The rows of a group lie close to one hidden flat surface of 7 dimensions, which may be shifted away from zero. Surfaces can cross.
(in the rows, 100 means zero)
Known rows, each followed by its group:
105,104,83,130,83,131,105,130,74,58,25,130,76,69,124,116,74 -> A
129,67,85,106,142,125,46,108,121,111,74,95,102,81,150,147,118 -> M
108,91,105,126,97,96,97,123,100,98,97,65,105,125,97,148,60 -> M
111,86,116,112,108,124,74,103,120,95,86,110,93,120,113,110,75 -> J
103,99,97,99,126,96,89,108,97,108,105,107,91,78,98,123,111 -> A
81,113,91,81,94,98,103,114,104,103,110,119,90,105,93,66,114 -> J
123,112,112,83,80,122,92,84,100,102,113,99,128,89,110,72,100 -> J
99,117,122,121,74,122,98,117,77,71,109,147,108,51,110,89,92 -> V
61,81,115,130,105,88,73,117,113,119,145,111,101,109,95,124,121 -> A
107,84,125,119,82,94,110,55,97,90,119,90,134,81,113,94,113 -> V
102,118,78,78,116,82,89,135,86,96,123,126,95,57,95,96,119 -> J
91,93,83,90,111,108,70,134,103,106,112,132,85,65,111,105,119 -> V
67,99,82,98,106,102,72,125,96,122,113,109,73,118,80,118,99 -> M
128,103,75,93,144,76,98,105,75,88,81,98,87,50,96,140,112 -> V
83,96,60,64,110,59,107,94,98,127,136,71,97,100,83,94,138 -> V
82,81,137,116,53,128,110,94,122,115,128,97,126,112,117,79,94 -> J
134,120,90,69,118,91,84,94,67,99,127,102,108,36,86,112,105 -> M
97,98,98,107,88,123,110,104,102,86,55,111,80,117,104,95,75 -> A
112,114,132,110,65,102,147,46,72,116,112,57,146,98,86,102,97 -> J
131,143,72,52,120,97,81,98,77,88,96,113,100,80,93,67,112 -> J
154,119,79,81,146,84,118,85,66,86,62,90,98,41,98,129,111 -> A
136,79,87,97,90,118,67,122,114,105,111,71,146,80,146,115,101 -> M
99,97,111,88,102,121,83,115,110,128,127,104,99,98,97,108,94 -> A
112,77,65,80,174,100,71,96,113,105,56,126,60,60,123,128,151 -> V
137,77,104,92,89,125,77,132,120,94,113,84,106,93,117,122,44 -> V
62,102,111,141,91,98,71,148,76,102,139,132,92,69,86,141,98 -> V
87,123,113,124,83,101,105,124,68,74,102,139,94,67,86,105,85 -> V
87,90,111,97,68,95,122,142,134,76,113,113,84,138,98,62,53 -> J
115,101,107,104,116,129,58,102,100,107,95,109,101,94,113,116,101 -> J
104,110,87,85,93,118,95,117,87,99,92,124,95,65,112,90,107 -> A
104,101,128,82,93,130,75,77,105,104,125,124,81,93,75,88,74 -> M
115,107,115,96,105,78,93,117,89,123,167,71,127,87,73,138,81 -> A
108,83,108,114,95,108,97,109,112,99,93,83,107,115,112,121,80 -> M
89,104,111,90,87,110,101,86,100,102,111,99,78,131,66,95,64 -> M
69,123,83,109,91,74,118,122,74,96,110,106,87,103,70,104,104 -> A
79,108,91,115,98,81,104,128,86,107,115,92,92,107,77,128,88 -> M

New rows, each followed by its group:
107,107,110,78,103,113,89,83,93,103,120,124,91,63,89,84,105 -> M
76,115,102,107,75,102,129,113,90,100,87,88,79,156,65,99,53 -> A
87,63,116,140,115,90,83,77,108,111,110,87,107,101,107,144,114 -> V
107,93,61,31,86,92,100,104,123,125,133,79,106,100,107,53,121 -> V
93,97,125,89,73,113,138,64,119,90,94,125,97,98,108,37,107 -> M
82,104,95,100,112,98,96,113,97,116,106,106,83,106,86,111,103 -> A
88,101,66,92,96,95,89,125,99,114,102,77,103,122,102,104,105 -> M
124,93,126,102,106,111,113,88,113,108,90,65,93,146,81,127,43 -> A
40,97,96,109,94,116,62,149,108,133,138,136,79,102,95,105,121 -> A
167,100,110,101,140,97,101,75,96,74,60,79,105,85,107,134,73 -> J
93,102,116,86,91,135,114,100,123,124,75,78,64,187,65,100,35 -> A
76,92,107,86,105,130,58,100,110,119,122,139,72,89,92,95,107 -> M
52,109,70,113,121,75,94,139,86,120,103,106,61,122,69,136,113 -> M
127,109,94,78,87,99,103,92,93,96,109,81,123,89,106,88,92 -> M
118,92,99,103,100,98,81,125,93,95,126,95,111,66,104,132,85 -> V
106,80,70,78,99,129,71,86,138,111,57,72,94,165,129,79,100 -> M
55,55,82,89,116,123,55,113,153,135,103,121,66,127,129,92,137 -> V
103,85,103,116,109,101,97,112,107,100,95,98,107,87,117,121,103 -> M
80,104,86,79,78,98,92,114,100,114,145,110,114,71,102,73,128 -> V
91,124,97,74,74,90,117,100,83,102,132,104,103,90,74,68,98 -> M
83,84,118,102,124,98,81,98,124,130,124,99,87,123,92,121,110 -> A
83,111,88,98,121,99,83,137,85,124,113,111,81,89,80,138,100 -> A
103,72,109,121,108,111,101,94,122,97,70,91,96,121,123,115,92 -> M
105,67,80,87,109,76,86,100,120,128,134,49,105,116,97,132,101 -> V
107,68,93,101,118,122,44,151,118,111,119,117,92,60,128,143,97 -> V
89,85,105,120,103,109,100,95,111,92,72,115,85,108,114,100,104 -> A
99,103,64,55,90,57,121,97,98,122,142,49,112,117,71,90,104 -> V
104,162,73,79,116,65,121,87,37,112,106,81,103,82,51,113,120 -> J
92,99,91,128,108,93,111,105,87,79,60,111,81,100,100,118,93 -> A
97,117,93,88,107,89,93,101,78,107,114,94,78,107,58,122,72 -> M
121,106,108,121,134,97,99,73,71,112,82,80,110,76,93,154,111 -> J
84,111,90,124,92,59,129,96,74,72,97,108,105,83,94,96,121 -> A
69,100,98,90,67,97,89,107,98,110,156,120,122,65,108,66,138 -> V
74,117,89,94,90,71,122,126,82,108,135,111,101,66,84,91,129 -> J
108,99,99,72,86,119,90,81,109,102,108,103,102,101,104,66,99 -> M
116,88,91,85,79,125,73,103,118,107,106,76,117,125,118,92,78 -> M
120,111,92,90,84,95,87,148,80,95,142,100,116,52,94,117,77 -> V
97,121,95,106,65,80,117,121,72,85,131,97,123,73,92,94,91 -> A
116,137,59,64,158,103,43,107,82,102,79,136,75,76,97,97,140 -> J
125,58,102,108,117,124,37,153,119,115,133,100,107,53,136,165,86 -> V
112,70,80,88,127,125,58,160,130,109,84,103,61,111,109,146,55 -> V
113,108,114,107,88,106,111,88,86,108,114,84,126,85,97,110,94 -> J
86,110,124,108,58,91,151,69,74,128,141,78,146,64,93,90,130 -> J
116,122,71,81,129,70,109,99,69,99,96,97,97,58,84,111,128 -> M
